Every row belongs to one group in each of 4 separate groupings. Each group adds its own fixed numbers to the row, and there is some noise. The rows also spread widely along 17 directions, which tell nothing about the answers.
Some rows, each with its group in each grouping after it:
[ -3  18 -13   6   5   6  -5   8 -17 -11   4   9  40   6 -11   9  -4   0
 -19  -8  -2   9 -11 -24  -8  32   9  14   7 -29  26   2  -5  27  13] : Lol sosi (1) Z_518
[-16  -4   3 -12   9  -7  40   2 -13  20   1  -2   6  -2 -11  16 -21   7
   4   4  23   8   5  -7 -15 -14   9  -2  26 -15  -1   2   3 -16  -3] : guv ligoz (4) Z_771
[ 11  10  12 -18  13 -25  11   9  20   8 -13 -10 -18   3  -7   7   1  18
 -10   6  21 -19  14  -4   3 -13   2 -10 -22   9 -27 -16   3   2  42] : fimim sosi (3) Z_627
[  9  25  -9  -7   9 -28 -20  14 -10  -6  13   0  -3 -16 -19  16  19  12
  18 -10 -17   5 -15 -11 -10 -16   7   7   3  -6 -16 -19   2   6 -33] : Lol ligoz (3) Z_606
[  3  24 -26 -14  -4   7   0   3 -14   9  11  31  -1   7 -11  18  18   2
  -1  10  19  26 -11  12  14 -20  14  10  16  26  -8   6   5   8  15] : guv pep (0) Z_489
[  4   9   4 -14   9  -6  -8  -4   3   0  11   7  33  14  -2   9   3 -15
 -30  -8   2  13 -17   4  -1   9   7  -4 -18 -14 -18   5  21 -20   2] : fimim gori (0) Z_740
[ -8   9  -2 -22  -1 -22 -17  21  16  -3  -4 -17  15  -9   6 -34  15  -4
 -18  12   3 -16  21  10  12  15  -5 -14 -17  -7 -13   2   5   6 -11] : Lol gori (4) Z_518
[ 13  36   9   1  -2  -2  -1   1 -28  -8  -9  -2 -19   6 -14   6 -10  40
  22 -19   6  15 -11 -19   6   5  15  20  33  -1  15 -14  -1  14   2] : Lol pep (1) Z_771
[ 12  14  11   2   5 -10  -2 -26  -7  -3  -7   2  -9   5  -8  10   4  32
  26  -5   6   1  -2 -18  -1   5  -1   3   0  15  32 -11 -20  13   0] : Lol Bag (2) Z_606
[ -3  -4  -1  15   6   3 -10  10   3   8  15  11  25   8   7 -18  16   0
   0  18   9  17  18  -5  30  24   1  -8   1   6   6  17   1  -1   1] : Lol Bag (2) Z_627
[  9  31  13 -18   1  -5 -20  24  -5   1   4  12 -21   7 -10  23  22 -14
  10 -17  14  21  -3  -7 -16  34  -6  -3 -39   4   3  -2  -1   3  19] : Lol Bag (1) Z_489
[ 21   2  29 -13   4 -10 -19  -4 -21  -4  -7 -26 -26  -4  -7 -12  13  14
  39  10  26   5   9 -13 -17   2  -7  -9 -14   8   8 -23  -7  -6 -14] : guv Bag (2) Z_740
[ 23 -20 -15   0  10   1  -3 -16 -16 -18   7 -10  12  -8   0   6  12   0
  -3  -4 -17   1 -19 -16  -6 -15  -7  -9   1  -4   0 -26 -10   9  -9] : Lol pep (0) Z_489
[  5 -20  -4  -3   3 -21  25  -3  -7   3   9 -19  -5   2  -4  -8  11   5
  -5  -5  15  -9  19   9  -7   7 -11 -19 -19  11   8  19   9  -7   2] : guv gori (0) Z_489
[  9   2   1 -20   5  18  -5  28  -2  -4   6 -24  17  -1   4 -22   9   3
  -6 -14   7  -3  -2  -7   7  16   7  -5  12 -36  -4 -11   5  -8 -11] : guv pep (0) Z_489
[  0  39   0 -11 -23  -3  -6  27 -25 -11 -18  -2  -7  -2  -5 -30  13  13
  15   5   3   5   9   4  10  23  10   6  12  -8  10 -11   8  21  23] : Lol pep (3) Z_489
[  3 -21   6   6   2   9   2   8 -15  -5  11   5   0   8  -3 -18   8  11
  33  -8  -8  -6 -10 -14  22  -8   5  -7  -6  -8 -11   0   9 -14 -29] : fimim pep (2) Z_518
[-20  32  32 -19 -17   5  11   4 -16   3  -5   8  18  22  -3 -23 -17  -2
  16   1  23  16   1   7  -1  42  14   2  -6 -15  24  11  22 -28  -8] : guv gori (3) Z_489
[  6  19  -6 -12  -6   3   6  23  10   7  21  12   8  11   6  -1  10  10
  -2 -31  17  -3   3  14  12  42  23  -6 -22   0   8  14  22   4   4] : guv pep (1) Z_518
[ -1   8   5  -6   7 -29   3   6  12  -3  -4  -2  24  -1   6 -16 -18  18
 -21   4   8 -22  16 -17  10  22  14  -9 -16  12  10 -11  -2  16   5] : Lol pep (4) Z_740
[  4  16 -13 -19  -1   8   3  -5  31   7   9  16  12  -8  12   5  19  11
  25   6  -8 -17  -6   6  16  -9  22  -7   1  -2  -7 -40 -12  12  -2] : Lol pep (3) Z_627
[  6  15  11 -15   9 -21  29 -16  13  14   2  -3  18 -14  11  18 -14   5
   2  11  30  10   8  10 -17   3   7 -10  10  -4   3 -26   3 -19  12] : Lol gori (0) Z_606
[ -6  10  -6   1  -2   7 -24   9  -5   4  18  15  26   1   1 -27  24  -5
  28  24   7   2   7   1   8   9  17  -1  -3 -10  -5  -6  11  -6 -25] : guv Bag (0) Z_771
[ 14   9  -2 -22   0  -8   7 -34   3 -10   1   3  26   1  14   1 -11   0
 -17  -3 -15   7 -30  19   9 -23  12  -8  12  -9 -19 -24  14 -18  -8] : Lol gori (0) Z_627
[ -2   2  21 -14   3 -22  21  22 -32  -9 -18 -12   0   3 -16   1 -28  -3
 -16 -11  10   0  -6 -23 -19   2   0  -5  -5 -28  -6  -2  11  -8  24] : guv sosi (3) Z_518
[  8  -6   2 -24  19   7   5 -18   9   2  17  27  43  11   8  17 -25  -2
 -19   6  23   8 -21 -14  10  -3  18 -12 -17  16   0 -23   2  -7  -8] : Lol pep (2) Z_489
[ 16 -16   6   7  18  -2 -13   1  -6  -9  -3 -15  19   5  -6  -5  -3  -2
 -31   4   9   8   4 -30   6   7 -17  -6 -10   2  -1  -3 -11   8  21] : fimim pep (1) Z_489
[ -3  14 -16 -29   1  -1 -33  28   3  -2  -1  -5   6  17 -16 -18  31  -3
 -32  -4  -5  -8   2   8  15   5   3  -1 -24  -4 -24  22  13  14  10] : guv Bag (4) Z_627
[ 17  -2   9  27   4 -12  -5   0 -39   3   8   8   1  12 -15   3  22   2
  17  13  17  19  10 -12 -11  21  -1   5 -26  10   4   7  21  -1  26] : guv gori (3) Z_518
[ -9  20  -8  -3 -10  -4 -18  -1  14  -2   3   2  14  -9   8 -23  11  16
   0  13  17   7  18   4  27  17   0  -3  18  15  25  16 -17  18 -18] : fimim Bag (2) Z_518
[  3  22   8  -1   4   7   4 -36  -9   6 -26 -10   1  16 -15  -3  -8  41
  10  27  31   7  11 -15   8 -13   5  15  28  19  28 -21 -18  21  34] : Lol ligoz (3) Z_771
[ 18  12  12   4   0  10 -34   9 -12  -1  -3  -5 -11   9  -2 -15  22   3
   3  12  15  25   7  -8  21  17  -9   0  -9  14   3  -7  -1   3  27] : fimim ligoz (3) Z_627
[ 21  13  11 -27   7  24  -9 -25   9  14  -1   2 -22  13  -3  11  24  11
  35  23  37   8  -5  11   0 -31   7  -1 -13  18 -15 -35  -2 -10  21] : guv sosi (3) Z_518
[  4  28  -8 -13 -19  31 -24  13  -1   4  11  26  -4  -1   8  -2  35  -2
  35  -1  10  11  -4   9   2  37  14   1 -13  -6  21 -17  -5  14   5] : fimim Bag (4) Z_518
[ 13 -12   0 -17   2  -5 -13  23  -7  -1  11  -3   1 -21  11  -6   7 -13
   2   8  12  -3  11 -12 -11  21  -6 -24 -22  -4  11 -24 -11  11   2] : guv sosi (4) Z_606
[ 22  12  -3   5   1  -8 -19 -23   5 -10   2  -9  -9  14  -1 -12  35  18
   5 -23 -20  -7  -4  12  13  -1   3  -1 -15   3 -12   7  13  -5   0] : guv Bag (0) Z_771
[ -4  -1 -12 -12   7   3  -5 -26  17  -3   0 -13  42  -1  -3 -12   3   8
 -12  29   6  -9   3  -4   2 -13   4  -3  10 -10   4 -17 -11  10 -10] : fimim sosi (3) Z_627
[ 20   8   4 -14  11  14 -16   7  -1   5  -3 -15 -20   9 -17  -2  28  28
  17   5  15  -3   3 -11  13 -28   4   5   9   4 -24 -16  -4   2   7] : guv Bag (3) Z_489
[ 11  -8  -6   3  -9  24  -8 -14 -21  -4  10  20  18   4  11  -2  11 -12
   1   4   0  19 -11  -5  13  20   3  -8   4  -1  30  -5 -12  16  17] : guv sosi (2) Z_740

New rows, each followed by its group in each grouping:
[  0 -28 -18  26  14  -9  21   0 -12  15  25   4   9  -4  -5  11  21  -5
  15  17   5  15  12  -3   1  -8  -8 -11   4   9   1  12  -1  -7  -3] : Lol ligoz (0) Z_627
[-11  31 -23 -12  -5 -12  13   6  19   2  -9  12  23   3  -9   6  21  10
 -15  -6 -16 -20  -5  13  10 -16  20   7  11 -25 -29  -1   7  17  23] : Lol Bag (3) Z_518
[-13  24 -22 -21   3 -20  -5  23  17   2   6  12   1 -15 -14   9  11  11
   7  -4  -9 -20   1  -8   6 -16   7   0   7  -7  -5 -11 -19  29 -15] : Lol sosi (1) Z_606
[-46  33   1  -3 -13  -9   6  -9   3  10 -11  42  31  12  -7   6   0 -30
  -2  35   8  30   1   8   9  -3  -3   3   8   1   5  28  -7 -10  10] : Lol Bag (3) Z_518
[ -8  35   1  -8 -10  11  -7   0  -8   5   0   1  10  10 -12   8  22   2
  22  10  24  14  11  -4 -21  46   4   8 -12  -6  48  -4 -12  23  14] : Lol sosi (3) Z_740
[-11  18   3  -5 -16   3 -13  14 -17   1   2   8  34  -5  10 -41   5 -12
   8  33  13  13  10   9  15  17  13   0  22 -18   4  -7  11  -7  -6] : guv gori (0) Z_740
[ -1 -29   6 -13   3   1  34   2 -19   3 -14  -3  -1   6  -1  -5 -22  -4
 -16   5  10   0  -1  -8   6 -22  -5 -18   3  -8 -19  -2   9 -11  30] : fimim pep (4) Z_771
[ -9  -7  -1 -22   0  11  14 -21  14   1   2 -12  32   6   5 -13  -1  -5
 -10   7   1  -2  -7  16   8 -23   3 -11  14 -25 -13   2   4 -20 -20] : guv sosi (3) Z_518
[ 21 -10 -10 -17   0  30 -13  -8   5  -1  11   1  25   2  16 -13  20  -3
  -8   5   7  -7  -5   5   5  19  12 -12 -17 -17  -2 -31   9  11  15] : fimim gori (4) Z_771
[ -7   8  -3   0 -11 -42 -26   4 -10 -13   8   9   8 -21   7 -34  24 -27
   9  20 -19   7   9  15   8  -3 -10 -15 -15   9 -19   2   9  -6 -30] : guv ligoz (2) Z_489
[ 12   3   2 -10  25 -28   3  14   2   0   9 -20   2   9 -29  12   9  24
  -5 -19   3 -20  -2 -19 -11 -12  10   3 -25  -3 -30   0  17  -5 -19] : guv pep (3) Z_489
[  1  20  12 -21  -8  30 -23 -32  15  -6  -8  20  12  26   4  -8  20  -1
  28  -4 -25  -1 -32   7  24  -7   5  -1 -13  -9   1 -23  -7 -11  -5] : Lol pep (3) Z_606
[ -1  32   0  -7   5   5 -26 -39  15   3   3  32  22  15   2   7  16  -2
  11  14  -3  17 -18   8  16  -6  11   8  -7  13   1 -16  -3  -1  -3] : Lol ligoz (2) Z_771
[  3   4 -13   3   8  -9  28 -29  16  10  13 -14  47  -5   5  20  13  -6
  -7   9  25  11  16  17 -35  27   3  -4  -5 -15  16  -1   3   2   8] : Lol pep (1) Z_518
[ -3  18  11 -11   3  20  -3  -9  -6  10   3  23  -4  26 -22  15  11  11
  29   0  12   5 -14 -15   3   6   9  10 -16   5  15  -5  -5  -3   4] : guv gori (3) Z_489
[-13  -6  -8  -8  16  -8  32  -4  28  13  13 -11  37   3   0  10 -11   6
 -28  -8  14  -4  12  -2   3  13   0 -14   2  -4  14  15  -5  -6 -13] : Lol ligoz (3) Z_489
[  0 -11  -3 -18   2  10  16 -21  22   1   5  15  13   6  17  -4  -4  -5
  -3 -11 -13 -20 -14   6  17 -14   8 -21  -8 -12  -4 -14  -3 -10   4] : guv sosi (0) Z_771
[-11   6   0 -30   9  11  19  -6  -6  12  -8 -12  16  20 -27   2   0  21
  21  24  38  -8   1  -3 -12 -28  16   7   1  -6  -8 -15   9  -4  -6] : Lol pep (3) Z_518
[ -7  34  -4 -37   1   1 -16  19   9   7   9   0 -27   6 -19  -3   8  27
  26   6  29   4   6   2  15 -15   9   6   6  25   4   0  -8   9 -37] : Lol sosi (1) Z_489
[ 18  -3   0  -7   4  -9   6  -8   8  -8  -5 -28  39  -6  18 -20  -3   7
 -40   7  14  -4  15   7   7  18   1 -14   6 -14   0 -15  10   7  23] : Lol gori (3) Z_518
[-19  12   0 -25 -15  19   6  -4  -7   4  -3 -10  25   9   8 -31  -7   4
  -3  22  29  19  14  17   9  14   9  -6  27 -10  19  11   8  -6 -17] : Lol Bag (4) Z_771
[  4  -1 -21  -6  -7 -17  30  -3  -8   5   3  22 -21   0  -9  20  13   2
   6 -12  -4 -10  -3   6   0 -17   3  -9 -12  20  -4   3  -3  21  30] : guv pep (1) Z_489
[-19  29  10   0  -7 -43  -7   8   2   2 -13   0   6 -20  -8 -23  11   3
  25  29  -7 -14  22  -2   1  -7   0   1  10 -12 -10 -11  -5   2  -8] : guv gori (3) Z_606
[ 25 -20   9  -9  11   5 -19  -2   2  -5  14  -8   3   0   9 -12  -1   5
 -12   3  11  10  -8  -7  30 -19  -5 -19  -7  16 -24 -10   9 -16 -16] : fimim gori (3) Z_518
[-25  12  24 -20   4  -3  -3 -23   5  12 -17  -3   1  14 -12  -3  -4  -9
  19  21  26   2  14 -10 -23  18 -10  -4 -29   3  36  -3 -20  -7   1] : guv ligoz (4) Z_771
[ -4  -2  17  -2  -8  34   7 -16 -10   0 -17   6   4  38  -7 -17  10  -1
  10 -12  -6  -2  -8  -1  13  20  -4   2 -15 -28  12   7   6  -5  40] : fimim gori (1) Z_771
[ 12  -1  -4   6  -5  -5  -2  12 -19  -3  -1  20 -28  -3  -6  12  20  -8
  20  -6 -14   8 -10 -10   5  -3  -8  -5 -15   8  -7  -7  -7  14  30] : fimim pep (1) Z_627
[-11  44  -2  13   4 -15   7   6   4  19   7  30  17  -5  -3  17   5   8
  16  23  32  22  13  -2   4  10  22  17  22   8   3   0   2  -4  15] : guv pep (0) Z_518
[ -6  16  -6  24  -5   5 -10   7 -27   6  -4   3   8  19 -15 -35  21  23
  22  32  27   5  31  -7  18  21  10  15  10  14  24  15   8  18  23] : guv pep (0) Z_771
[  7 -11   5  14  15   6  -4 -19   8   6   7 -18  17   4   4 -11   3  19
 -21  10  14  15  17 -12  26   8 -12  -3  23  11  15  15 -14  -8  -8] : guv gori (4) Z_489
[  9  -9  -6 -13  20 -26   7  20  17  -1  -9 -28 -13 -15  -7  -4  12  19
 -15 -14 -14 -28   8 -14  18 -30 -12 -13  10 -10 -33 -15 -15  10   6] : Lol ligoz (2) Z_489
[-21  -2  -4  -2   2 -24   8 -20  -7 -11 -17  -6   5  11 -23  -8  18  -7
  11   2 -29 -21  -1  -5 -14 -15 -15  -3 -19 -21  -2  13  -7   8  -4] : Lol sosi (2) Z_771
[  6  -4   8 -29  12  -2  -1  24 -12   5  -5  -3  -2   6 -18   2   3   1
   8   8  17 -16  -2 -20  -8 -13   9  -8 -25 -14 -25 -34  11   5  15] : Lol gori (3) Z_771
[ -6  18  13  -9  -6  12   4 -14  23  17  -6   5 -14   7  -2   2  25   8
  37   5  10  -7  10   4   7   9  -3   0  -6  -2  17 -11 -23   5  15] : fimim gori (1) Z_740
[ 16  29  19   5   9  11  -9  -5 -13   5  -8   5   7  21  -5  -1  -2  29
   2   1  21  15   1 -16  12  28  17  18   5  -3   6 -17  13   1  33] : Lol gori (4) Z_771
[-12  28 -13 -17 -10 -13 -20  22 -22   2   8  31  -4  -3 -19  -4   6   7
  25  23  11   5  -3  -9   8 -18  16   5   4  17   4  -5  -1  19 -18] : guv sosi (3) Z_606
[ 25   2  23 -29  -7  -9 -14  15 -10  -9  -6  11 -20   5  14  -8 -20  -7
 -21 -20  10   0 -11  -7  21  18   0 -23 -34  19   1 -16   5   5  32] : guv gori (1) Z_740
[ -6  13  -2  10   0   5   7  31 -14  17  30  21  19   7   2  -9  12  -3
  31  13  33  22  19   5   3  38  23  -3  -8  -1   5   8  30 -15 -12] : Lol pep (0) Z_771
[ -1   5  28 -22  13 -23  29   3  -3   6 -27  -8 -33  13 -16  22 -23  10
  -6 -18   8  -5  -8 -17  -5 -26  -7  -9 -10  -4 -20 -10   1 -15  36] : Lol ligoz (3) Z_771
[  6  22  36   3   9  11  -5 -10   1  10   0   6  25  13   7 -13 -24  23
  20  20  36  15   8 -19  14  15  25   5  16  -4   4 -22  10 -25  -1] : guv Bag (3) Z_771
[ -3  32 -11 -11  -5   1 -15 -11   9   5  22   4  30  -2   1  -7  35  -6
  21  13  10  11   4  25 -12  24  13   6  -3 -12   8  -4  10 -10 -30] : guv gori (0) Z_489
[ 15  -9   1   5  -4   2   7 -19  22   3  16   1  25 -14  31 -13   2   8
   7   8   7  -9  15   3  13  30   8 -26  -3   7  28 -21 -11   5   1] : guv Bag (3) Z_627
[  2  -9  -9 -11  15  -6  -8  -8 -24  -2  -2   4  16  10 -26   7  -9  14
 -11  21  11  -3 -13 -31   1 -43   6   5  10  13  -4  -6 -11  14  -3] : guv Bag (0) Z_740
[ -1 -11   0  -2  23   2 -10 -28  10  -5   8  -4  41   1  -4  10  -3   0
 -12  -1 -13   4 -20 -26   7 -10  -4  -2  10 -11  12 -10 -25   1 -31] : Lol ligoz (2) Z_740
[ 11  -3  -8 -13 -11  16   7   0 -30 -10  12   0   1   9  -1  11  11 -19
  -4 -34 -12  29 -26  10 -13  23  -7 -10  -8 -17  15   6   9  -3   0] : Lol ligoz (1) Z_489
[  4  -7  -2 -11  -2  32  14   6   0  -1   6  11  26   4   8  12  -1  -8
 -11 -28  -6   0 -21 -12   4  32   2 -10   1 -38  26 -12 -10   1  24] : fimim gori (0) Z_606
[ 11   4  20   6  -2  12  15 -16 -10   9  -6 -17  12  14   0 -11  15   9
  24   8  27   1  15   5 -18  35   5  -1 -16 -17  20 -15  13  -9  35] : guv ligoz (3) Z_518
[  2  30  16 -19  -3  13 -23  -4  -1  -4  -5  -2  12  16  -3 -15  -1   8
   1 -10   6   8 -10  -3  11  22   8   8   3 -20   9  -5   5  -1  -3] : guv gori (1) Z_771
[ -3  51  21 -24 -25   2 -13  -5   3   0 -11   1 -20   4   4  -5  26 -10
  30 -11   1  23  -5  31 -10  37  -3   5 -10 -21  11  -3   6 -14   8] : fimim gori (1) Z_627
[ -3  21  19 -41  -1  -1  13 -14  19  -8 -26   0 -10  16  -6   8  -9  13
  -1 -29 -12 -25 -25  -5  -7  -3   6  -2 -23 -16  -4 -23  -8  -8  16] : fimim pep (4) Z_489
[-18  29  -4 -10 -17 -14  16   1   3  14  -3  21   0 -10   3 -15   3   7
  27  32   9   8   8  23  22 -25  17   0  32   5 -19 -10   8 -10   0] : fimim ligoz (3) Z_627
[-14   4 -17  -7  -9 -14 -21   6 -17  -2  11   5   1 -10 -11 -10  32 -31
  16  27   5  20   9  12 -11 -11 -16  -6 -11   3  -6  18  -2   6 -24] : guv sosi (1) Z_518
[-11  17  36 -17   9 -16 -13  20  30  12  -1   4  -9  -8  12 -24   1  -3
  30  22  19  -5  18  -8  21  -8  -1 -15  -8   3 -26 -15  -7 -40 -23] : guv Bag (0) Z_489
[-11  11 -20 -35  -6  -5  19  31  -3   7  -4  -4   5   2 -12 -14  -2  22
  -8  -4  22 -26  12   4   8   5  13  -7   4  -5  14   0   4  25  11] : Lol gori (0) Z_606
[ -1  24  -1   4   0  -7 -31  -6   9  -1  -6   7 -12  11  -9 -12  29  14
  -2  12  -8  14   0   5  48 -25  -9   8  12  24 -21  18  -5   3   0] : Lol gori (3) Z_518
[ -6  23 -11 -21 -10  33  13  10   8  14   4  23  16  13   6  14  24  -9
   1 -17   9  17  -7  18  14  30  11   0   7 -21  17   3  -3   7  35] : Lol pep (2) Z_606
[  3  12   0 -15   0   6  -9  29  -6   0  18   4  29  -7   7 -14   6   0
  10   2  15   1   4  -8  -1  37  21  -7  -6 -22  11 -21   8  10 -15] : Lol sosi (2) Z_740
[ -5   2   6  -4   8  -6 -11  -8  18   6   8  35   9  -8   6   1  -3   5
  21  12 -17 -24 -12 -25  25 -13  12  -8  -9   8   0 -30 -24   6 -15] : guv gori (4) Z_740
[ 11   8   5  -8 -12   3  -9   5 -25   4  19   9  12   2   7 -16  18 -22
  27  18  26  30   1  25  -9  14  12  -8 -16   0 -17  -4  35 -23 -10] : guv pep (1) Z_518
[ -4 -13 -17 -34   0  27  -2  18   3   6  -3 -15 -19   1  -8  -4  12   1
 -20  -6  13   7   1  -2  25 -20 -21 -13  21   5   5   9 -29  19  10] : fimim ligoz (1) Z_489
[ -6   7   3  -3   7  15   0  -3  -5   6  -7 -17  16  21 -13 -10  19  12
  -6   6   9  12   3   4  10   2  -1  13  16 -22  -9  16   9 -10   5] : Lol gori (4) Z_518
[ 20   6  -6  -4  -1  11 -18   3 -16 -10 -18 -24   8   1  -8 -10  23   7
 -23   8   1  11   1  -9   1   3  -7   5  16 -20  -6 -13  -4  20  43] : fimim Bag (3) Z_627
[ -8  33  -5 -26  -6  -3   0  -1  -4  -3  -7  16 -11   7 -21  22  21   5
  25 -22 -21  -5 -32   6 -13 -25  10   9  -1 -24 -16  -6   2  -8  -7] : fimim Bag (0) Z_606
[ -6   2  -4  -9   1  -3 -10  -8   3   0   5  15  15  21 -11   0  28 -13
  10  -3 -10  -9  -6   5 -11  18  -1  -6 -55  -2   2   8  10  -1   3] : fimim pep (4) Z_606
[ 17   8  26   2  19  -3   3   9 -18  -1  -2  -1  -4  19 -12   9 -20  31
   4 -13  26  11  -3 -37   8  23   7   5  -8  13  15  -9   2  -2  11] : Lol pep (2) Z_489
